The rows come from 5 hidden closed curves, with some noise, and rows from the same curve form a group. Each curve winds through 8 dimensions. The rows are also pushed far along 5 directions, which tell nothing about the answers.
In the rows, zero is written as 128.
Some rows, each with its group after it:
[163 167 114 161 101 128  45 147 170 135 103 156 125  91  45 180 128 164
 139 200 159 120 100 147 166 126] -> (4)
[ 76 128 150  88  85  96 181 176 102 142 131  85 112 166 165 106 138 122
 154 101 162  85 112 142 146 184] -> (3)
[151 152  92 147 115 135  87 124 112 148 166 129  95 119 164 133 119 129
 102 105 162 129 118 139  97 130] -> (3)
[153 124 107 128 103 123  98  89 166 145 102 152 129 165 172  83 128  92
  89  67 132 105 111 130 134 194] -> (4)
[144 134 112 142 165 154 129 124  77 117 167 122 132 116 123 177 134 145
 129 148 106 158 118 154 134  51] -> (2)
[ 99  77 141  94 152 147 174 117 110  99 141 125 152 109 130 118 124 127
 147 151  45 133 145 140  83  89] -> (0)
[106 175 117 148  77 141 134 176 151 159 157 157 125 177 157 130 121  92
  98  61 169 115 107 136 101 183] -> (1)
[126 108 135 149 164 147 141 108 105 138 138 132 139 131 120 136 130 131
 122 105 104 155 133 129 120 101] -> (3)
[150 130 167 167 134 110 122 141  80 153 154 124 100 149 160  95 138 134
 122  64 198 181 143  79 150 157] -> (2)
[139 120 119  81 124 113 134 132 157  85 116 125 160 131 141 116 117 110
 118 152  94 108 146 146 125 121] -> (1)
[146 125 128 159  99 136  88 125 140 143 116 118 144  79  70 152 118 126
 134 148 130 118 114 133 121 119] -> (3)
[164 114 131 146 166 137 132 110  75 106 159 111 113  77 160 136 146 149
 132 151 137 170 127 116 126  66] -> (3)
[152 114 138 106 128  94 141 101 117 108 130 132 145 175 207  64 127  88
  97  66 128 148 161 111 144 148] -> (4)
[107 136 114 147 113 156 116 145 106 137 174 131 128  96 100 171 115 144
 133 132 101 133 118 138  69  83] -> (2)
[126 141 130 124 145 132 127 130 199 113  76 151 141  91 100 148 135 145
 121 171 103 114 115 107 137 141] -> (0)
[ 86 118 120 115  99 137 166 131 121 140 137 120 110 150 162 114 143 124
 139 101 133  93  99 141 110 155] -> (1)
[136 118 129 141 148 110 134 101 144 124 101 112 115 100 129 110 122 132
 130 141 143 139 153  89 124 128] -> (1)
[ 84 154 129  77 110 105 169 133 164  80 111 157 142 139 163 119 149 135
 132 155 107 108 140 115 129 116] -> (1)
[112  86 142 153 107 136 133 126  70 174 154  94 110 172 114 113 128 121
 154  73 154 123 107 150 134 154] -> (0)
[145 113 158 102 105  94 130 151 130  92 126 144 122 120 181  68 142 138
 130 122 145 143 145  89 135 170] -> (3)
[ 77 121 143 136 127 116 198 139  54 122 141  82 171 109  90 179 138 135
 177 152  90 140 137 159 141  35] -> (1)
[132 119 143 107 105  91 128 128 144 110 114 109 134 156 136  97 119 110
 135 120 146 119 148 108 146 153] -> (4)
[144  98 142 158 131 163 133 125  83 148 162 126 149 138 123 135 129 101
 123  85 108 152 107 156 119 113] -> (4)
[201 119 127 129 218 136  91  96 101 107 149 150 110 125 177 115 137 153
  87 124 127 191 149 121 146  99] -> (0)
[115 126 140 109 115 103 161 108 128 116 112 162 148 142 206  71 152 113
 107  76 108 138 142 107 134 155] -> (0)
[122 101 138 103 160 139 143  88 144 121  90 145 136 126 137 112 145 132
 130 142  86 120 119 137 144 131] -> (4)
[ 85 150 154 139  84 131 159 178 132 132 135 145 162 135  96 153 136 119
 147 121 121 125 117 133 127 128] -> (1)
[135 126 100 119 136 131 123  98 166 131  96 130 102 144 135 104 123 117
 127 146 141 105 127 121 139 160] -> (2)
[161 141 125 154 151 130  96 165 113 124 149 108 149 111  58 184  96 138
 132 166 126 156 145 152 137  83] -> (1)
[150 138 112 129 164 141 128 140 131 124 144 126 146 114 149 159 111 119
  87 109  85 141 121 139 106 113] -> (2)
[ 63 105 147  73  82 122 183 154 147  91  94 128 136 122 105 122 161 154
 192 192  90  72  95 132 150 142] -> (2)
[ 83 115 157 130 103 137 135 140 140 168  91 137 117 179  87 131 157 149
 158 104 143  89  72 139 180 196] -> (0)
[128 116 137 111 148 119 125  98 117 114 106 111 136 149  99 145 150 148
 148 154 136 116 122 143 183  93] -> (1)
[183 141 111 114 133 115  71 101 172  84 106 155 146 138 126 133 131 131
 105 157 115 131 126 124 169 116] -> (4)
[ 61 172  87 110  66 134 101 117 207 139  81 163 138 128  66 181 135 153
 139 165  87  47  85 147 120 138] -> (2)
[ 91 126 124  78 158 100 197 123 133  77 118  92 136 112 156 132 127 133
 146 182 100 119 164 119 118  75] -> (1)
[144 110 135 131 105  78 135  72 147 126  79 139 103 168 212  32 159 113
 119  71 177 131 133  72 177 206] -> (0)
[127 137 154 148 154 135 139 157  84 159 175 128 102 183 153 119 122 122
 116  66 182 170 144 120 126 146] -> (1)
[124 146 147 162 111 148  91 156  99 144 179 145 124 156  73 170 121 144
 143 122 153 158 124 130 123  99] -> (4)
[148  99 159 128 112 118 119 134  75 106 180 129 107 145 170  82 140 136
 140 101 158 167 143 101 122 127] -> (4)
[135 119 153 142 135 107 146 109 102 115 133 127 129  99 154  96 136 125
 137 129 144 171 165  91 122 101] -> (4)
[131 144 111 128 133 137 131 126 137 117 142 143 105 135 164 135 140 135
 118 132 135 129 105 125 126 127] -> (4)
[114 105 139 133 107 137 166 161 141 134 135 118 139 103 149 100 109  93
 120  99 108 121 129 116  70 170] -> (3)
[166 131 103 145 146 152  70 109 154 130 127 157  99 114 129 137 134 153
 105 138 135 128 101 124 124 142] -> (3)
[ 63 111 122 108 125 160 187 130 135 149 131 137 133 139 151 126 129 112
 127  94  70  95 105 150  73 149] -> (3)
[104 112 161 152 117 139 119 152  80 192 143 114 118 188  81 139 135 138
 148  67 166 123 100 158 159 168] -> (0)
[ 92 159 143 141 107 147 115 166 160 162 125 151 136 172  55 179 121 131
 140 127 133 110 100 146 141 150] -> (4)
[141  89 133  97 173 130 138 102 104 113 120 120 129 129 158 107 145 143
 122 125  96 130 128 145 142 121] -> (0)
[ 97 146 117  78 114 105 134 132 187 109 102 139 139 155 128 117 111 119
 119 144 114  93 155 128 114 148] -> (1)
[142 129 148 128 101 118 112 168 141 108 130 143 127 110 123 119 137 147
 136 147 142 133 119 110 136 152] -> (3)
[114 155  81 127 125 145 138 121 175 132 113 130 176 115 101 180  95  85
 102 145  66  97 124 173  94  95] -> (4)
[137 128  95 152 115 147 123 140 121 159 159 104 146 120 118 146  81  77
 104 101 111 121 135 171  69 122] -> (4)
[ 45 134 153 124  82 137 179 180 100 180 137 110 166 180  72 168 124 108
 155  81 107  88 100 184 133 145] -> (3)
[103  95 187 116 111 119 153 184  38 123 188 106 124 140 132 117 143 157
 167 102 136 157 131 125 128 119] -> (2)
[124 109 151  96 154 111 170 133 128 114 118 141 105 155 217  65 152 133
 115  90 135 139 131  99 143 187] -> (0)
[147 168  91 160 104 125  74 121 152 122 111 137 109 122  90 184 150 169
 141 176 162 110  77 136 179 107] -> (0)
[105 132 140 139 103 124 175 153  46 144 189 107 129 127 189 117 134 107
 130  71 144 152 133 141  98 109] -> (3)
[136 129 134 136 114 137 136 157  82 100 162 125 142 115  94 153 136 140
 164 178 125 153 129 146 146  68] -> (2)
[154 114 125  95 147 115 115 118 133  79  94 121 151 108 106 154 157 167
 146 197  93 112 102 156 192  94] -> (0)
[ 89 110 113  95  87 102 155  99 140 104  94 114 128 115 151 108 154 145
 154 148 109  77 110 126 134 130] -> (3)
[ 96 130 152  89 126 119 175 124 129  95 136 140 159 151 154 109 136 107
 128 120 118 134 165 119 116  97] -> (1)
[182 101 124 162 104 149 112 154  84 143 191 135 105 134 191  66 113  89
 102  60 162 166 128 124  86 179] -> (2)
[ 87 105 142 100 101  94 151 107  96  92 101  93 126 113  99 144 176 187
 199 192 128  95 106 130 186  79] -> (3)
[189 129 134 164 169 142  75 149 102 108 147  93 109  73  51 202 133 184
 158 218 164 156 102 134 172  61] -> (3)
[150 106  88 144 140 184 143  98 153 145 151 157 165 115 183 107  92  45
  58  57  43 134 125 154  32 141] -> (4)
[227 140  66 129 171 135  46  88 192  98 109 153 101  93 181 120 117 136
  59 146 120 131 113 114 125 149] -> (2)
[126 118 146 139 131 125 149 105 126 117 103 139 118 117 130 102 154 137
 154 148 144 143 129  92 158 126] -> (2)
[118 144 122 148 160 170 105 134 143 149 129 142 132 129  38 195 112 145
 138 166 106 133 117 147 127  93] -> (2)
[119 117 111 109 133 147 136 114 171 115 107 150 121 107 151 121 140 137
 119 144  89 101  99 127 105 149] -> (3)
[ 84  88 169  51 100  65 226 130  71  60 109  98 143 151 192  53 174 134
 194 159 121 121 156 114 193 115] -> (2)
[135 103 190 132 170 117 137 127  95 105 103 123 123 111  91 139 178 190
 175 176 148 161 119  97 208  98] -> (0)
[ 91 152 153 170 121 147 146 163 113 162 142 126 133 124  75 180 129 139
 145 115 136 142 111 115 121 114] -> (2)
[171 151  90 179 156 139 105 146 153 140 130 142 154  77 114 160  82 106
  82 129  82 165 145 135  88 120] -> (1)
[163 114 140 150 128 134  95 156 119 142 140 127 137 136  99 128 112 121
 119 111 139 146 127 143 136 151] -> (1)
[161 101 162 124 153 111 155 166  80 109 162 111 142 140 175  91 120 110
 116  91 133 178 157 123 135 138] -> (0)
[ 84 126 128 111  82  93 141 104 152 140  76 121 145 146 111 110 138 125
 148 119 123  81 129 130 152 156] -> (1)
[ 78 121 128 101  88 129 158 100 179 118  87 148 159 148 121 121 139 106
 136 121  76  81 108 124 124 143] -> (4)
[133 161 117 173 110 148  89 155 127 162 153 153 122 117 104 165 124 140
 111 105 150 137 109 136 108 134] -> (0)
[144 156 105 118 129 108 133 146 169 127 119 133 130 140 191 106 105  95
  76  83 126 122 138 112 109 181] -> (2)
[133 134 103 166 129 142 139  95 131 124 124 137 152 100 127 151 127 109
 118 129  94 143 122 128 113  81] -> (0)

New rows, each followed by its group:
[127 146 133  99 132 107 144 127 131  85 141 155 130 137 185 103 143 133
 116 132 133 150 159 107 126 107] -> (1)
[149 127 137 107  86  87 125 151 153  99 107 145 146 134 171  76 135 114
 118 114 138 121 136 113 151 183] -> (1)
[134 103 155 139 135 145 132 151 115 133 126 118 138 131  85 146 138 138
 151 140 129 131 101 142 157 131] -> (1)
[184 115 138 120 120  88 110  94 111  79 107 142 131 116 171  69 158 136
 134 149 151 159 151  94 189 119] -> (2)
[131 133 111 141 123 150 172 179 135 139 154 122 167 129 155 140  96  65
  91  84  90 129 120 163  81 147] -> (1)
[ 87 166 127 114  98 141 138 141 180 118 113 144 161 145  73 178 129 117
 135 157 123  90 118 143 128 101] -> (1)
[156 158  72 147 155 179  83 131 157 150 163 165 124 126 144 167  95 115
  63  99  89 133 107 155  63 128] -> (2)
[137 134  94 154 164 171 107  94 168 149 122 141 162 103  76 174  88  96
  93 133  70 129 142 152  72  85] -> (1)
[ 54 127 156 186  89 138 189 188  80 209 153  70 125 151  69 162 109 104
 167  69 167 116 110 142 107 157] -> (1)
[111 147  93 118  77 130 149 154 164 112 116 133 146 122 120 138 120  99
 138 160 107  87 108 152 122 139] -> (2)
[117 151 124 154 117 160 106 150 151 169 137 169 106 165 103 134 119 122
 119  99 147 127 110 128 116 175] -> (2)
[101 149 143 132 133 121 152 152 106 117 130 134 126 137 112 167 157 166
 158 157 137 138 110 130 172  98] -> (1)
[ 92 174 129 113 101 104 136 178 148 125 116 122 128 161  89 171 130 147
 153 160 147 101 115 137 171 135] -> (2)
[150 143 126 146 140 131  85 120  98 137 146 140 130 141 112 157 137 152
 118 112 133 149 122 140 156  99] -> (2)
[124 107 140 167 117 169 114 150 112 162 148 120 132 119  60 163 121 131
 147 124 128 126  96 152 111 126] -> (1)
[121 129 156 147 156 151 139 168  58 133 171 119 116 135 101 183 158 176
 156 142 144 160  96 151 165  82] -> (0)
[133  91 177 121 118 121 177 162  55 107 168 106 154 142 160  96 146 110
 146  94 139 162 139 132 142 111] -> (1)
[128 144 141 125  90 103  88 115 153 132 101 135 132 163  87 127 140 135
 139 130 181 108 132 120 175 140] -> (1)
[115 127 150 135 160 142 138 122  91 129 163 153 149 115 115 137 116 128
 129 131  96 179 172 131  90  67] -> (4)
[102 161 146  96  89  99 116 134 173 102  98 151 138 165 104 130 151 144
 146 157 165  99 130 113 173 133] -> (1)
[148 159  99 181 116 163  54 142 165 192 125 139 107 161  50 174 100 123
 111 109 165 107  92 152 135 175] -> (2)
[138 154 105 175 153 128 119 148 144 149 115  97 125 101  67 189 101 136
 131 163 141 135 122 133 135 110] -> (1)
[ 88 145 134 153 117 158 120 158 138 183 125 130 124 170  40 182 118 133
 150 121 139 103  93 155 143 152] -> (2)
[175  98 163 122 116  98 109 116 117  96 127 144 130 121 173  55 146 126
 123 110 159 162 158  84 146 152] -> (1)
[127 115 145 151 148 115 117 107  82 142 114 106 124 130  79 155 149 169
 164 145 143 142 122 136 189  95] -> (1)
[182 185  72 183 160 157  42 110 234 136  87 170 121  97  58 204 105 140
  87 186 128 126  97 119 136 123] -> (0)
[133 150 143 184 110 129 104 142 116 149 135 125 126 103  68 166 130 142
 152 150 173 151 121 117 140 102] -> (4)
[138 139 167 173 127 114 119 156  88 157 138 105 100 152 101 138 145 152
 152 105 209 157 116  97 186 146] -> (2)
[120 143 108 126 132 140  91 113 141 147 127 145 121 150  94 152 118 143
 122 129 117 114 124 146 126 125] -> (2)
[176 135 143 135 165 102 105 153  71  97 167  89 126 134 108 157 122 153
 143 165 176 178 162 134 173  61] -> (1)
[180 125 131 110 134  77 105 121 148 105 106 125  93 132 226  60 141 140
  90  89 171 136 133  70 157 200] -> (2)
[111 132 134 112 138 136 141 122 153 116 102 165 156  95 113 139 135 132
 132 170  76 128 131 144 124 108] -> (4)
[141  84 149  97 128 121 156 129  93  86 147 134 117 118 188  64 146 133
 144 135 116 149 144 108 123 134] -> (2)
[ 91 130 159 102 109  99 135 151 128 109 120 125 122 116 131 133 150 177
 148 135 119 117 119  96 135 135] -> (2)
[106 128 108 148 117 160 130 126  93 174 160 124 110 165 125 140 123 117
 127  85 132 115 102 163 110 135] -> (2)
[195 150  99 158 167 127  88 106 160 116 141 134 117 110 156 123  91 101
  77 127 146 170 165  96  99 116] -> (4)
[147 122 126 111 136 102 161 132 106  94 128 100 143 124 160 112 129 111
 133 143 124 138 147 128 155 107] -> (2)
[115 154  80 118 121 154  97 114 193 152 113 170 109 155 129 131 107 118
  95 117 107  89 112 143  95 175] -> (2)
[ 89  87 174  96 141 112 181 132  74 119 132 107 144 101 145  96 144 144
 150 115 104 138 160 119 112 109] -> (0)
[168 147 108 123 144 124 133 129 163  82 127 164 154  99 186 112 125 106
  84 134  96 156 145 113 109 118] -> (1)
[134 128  98 120 168 142 126  91 128 119 128 122 142 114 120 159 116 124
 117 158  85 129 136 159 114  70] -> (4)
[184 140 123 100 201 123 105  76 178  51 106 172 141  93 159 120 139 145
  95 194 107 171 174  85 137  63] -> (1)
[150 115 153 145 187 147 131 105 106 108 135 147 136  99 103 134 132 143
 136 163 106 190 163 100 132  64] -> (2)
[194 166  82 208 140 154  41 128 127 169 150 145  99 116 100 180 115 145
  94 118 168 156  94 144 136 127] -> (1)
[166 126 126 155 118 149  94 137 159 120 132 156 151  92 104 133 113 112
 107 137 115 146 130 120 100 126] -> (1)
[136 122 143 131 189 159 142 124 103 120 171 156 154 130 136 138 105 110
 102 115  75 189 171 133  82  72] -> (4)
[ 56 146 136  76 116 102 163 131 161 107  77 130 118 164  87 142 149 166
 182 198 126  81 127 124 182 129] -> (2)
[140 139 107 123 126 132  87 124 161 107 120 150 111  91 114 148 136 170
 128 177 120 116 113 122 118 117] -> (0)
[ 71 116 140 157 116 157 167 158  68 178 185  83 106 153  98 161 112 118
 162  97 150 125 114 153  83 112] -> (4)
[117 128 135 126 115 130 133 154 170 130  91 126 141  90  99 142 132 137
 132 147 116  98 105 124 128 160] -> (0)
[111 163  54 106 131 112 143  87 252 103  34 144 157  75 133 151 109 111
  96 188  47  68 122 128 110 137] -> (1)
[133 123  87 111 187 155 190 120 160  99 140 118 157  68 203 133  90  78
  66 117  26 137 147 124  30 100] -> (2)
[ 75 132 102 112 100 130 181 126 172 117 115 112 147  95 129 136 107  98
 133 147  90  87 140 126  58 113] -> (1)
[121 128 179 140 146 126 128 129  91 108 128 149 130 122  73 147 163 178
 177 176 141 174 141  99 184  71] -> (2)
[ 86 123 123 116 161 162 149 106 186 135  92 144 141 111  78 160 111 125
 132 168  65 103 125 134  92 114] -> (4)
[141 145 120 151 120 124 145 168 110 149 148 100 137 148 139 141 108  93
 112  88 148 134 122 142 133 148] -> (2)
[120 139 119 134 140 128 157 128 153 124 128 114 138 121 136 138 102  96
 114 129 117 134 148 113  96 116] -> (4)
[104  95 178 153 135 135 197 126  52 142 149 114 123 136 149  91 154 116
 163  90 149 171 140 102 140 118] -> (2)
[ 90 173 102 180  59 128 112 174 150 188 117 136 137 133  69 179 114 124
 134 103 136  93  83 157 128 171] -> (1)
[133 140 116 175 109 145 105 109 117 140 124 134 139 101  76 170 142 138
 144 147 130 132 102 133 144  86] -> (2)
[150 116 127 100 148  69 140  80  97  69 106 113 145  98 171  98 150 152
 141 166 116 154 176 106 171  66] -> (1)
[165 116 130 155 163 149  55 102  98 115 135 120 133  92  15 202 136 192
 164 214 123 150 120 153 169  30] -> (1)
[114 138 134  93  95 102 132 129 167  80  88 163 159 115 115 118 146 139
 149 180  93 112 136 115 158 121] -> (2)
[120 131  93 114 110 127 166 113 145 120 115 133 148 129 190 102 127  84
 102  97  91 105 119 140 110 147] -> (2)
[129 140 153 176  99 158 140 172 103 150 168 125 147 142  92 164 133 103
 135  99 171 146 105 138 127 111] -> (1)
[166 133 127 167 178 168 113 152 115 147 163 142 106 127 135 153 122 134
 101 107 141 169 107 131 117 131] -> (0)
[123 112 115 129 144 162 147 135 130 159 162 131 159 151 140 117  79  63
  82  62  81 132 160 161  46 140] -> (1)
[158 132 138 122 159  89 137  87 121  86 116 135 130 104 183  91 139 128
 118 147 139 175 179  83 144  90] -> (4)
[ 77 159 133 121  81  95 140 135 140 143  95 121 142 152  90 151 136 133
 159 141 146  93 123 143 166 131] -> (4)
[ 95 147 118 155  89 148 124 152 150 169 139 145 142 109  86 148  96 102
 125 119 116 117 134 147  64 141] -> (4)
[138 156 130 140 147 128 109 148 115 133 155 132  94 161 131 147 135 153
 128 128 186 148 126 119 148 123] -> (1)
[130 114 141 187 101 134 107 139  66 194 171 105 110 201 100 124 112 108
 140  44 187 148 118 148 142 159] -> (0)
[ 82 105 155 147  89 123 187 149  81 157 159  91 129 141 145  98 122  94
 150  68 158 129 143 117  86 144] -> (1)
[134 150 133 164 156 143 116 135 137 131 130 135 130  96  86 174 123 146
 127 151 126 157 129 103 123  91] -> (2)
[107 141 138 158 114 171 141 167  93 155 192 148 152 169 109 170 117 101
 121  76 107 152 108 160  95 107] -> (4)
[142 139 129 110 155  99 133 138 154  74 105 118 134 120 108 153 130 154
 147 206 121 138 140 114 171  90] -> (0)
[ 59 136 153 107  76 138 149 181 123 154 129 140 142 166  85 160 147 144
 162 119 112  81  79 169 145 160] -> (3)
[138 114 127  74 155 110 118 112 156  94  83 131 151 110 124 127 141 156
 123 171  84 103 133 142 159 124] -> (0)
[226 185  75 169 174 139  34 137 152 113 168 155 116 106 121 172  85 130
  67 155 150 184 157 124 112  89] -> (2)
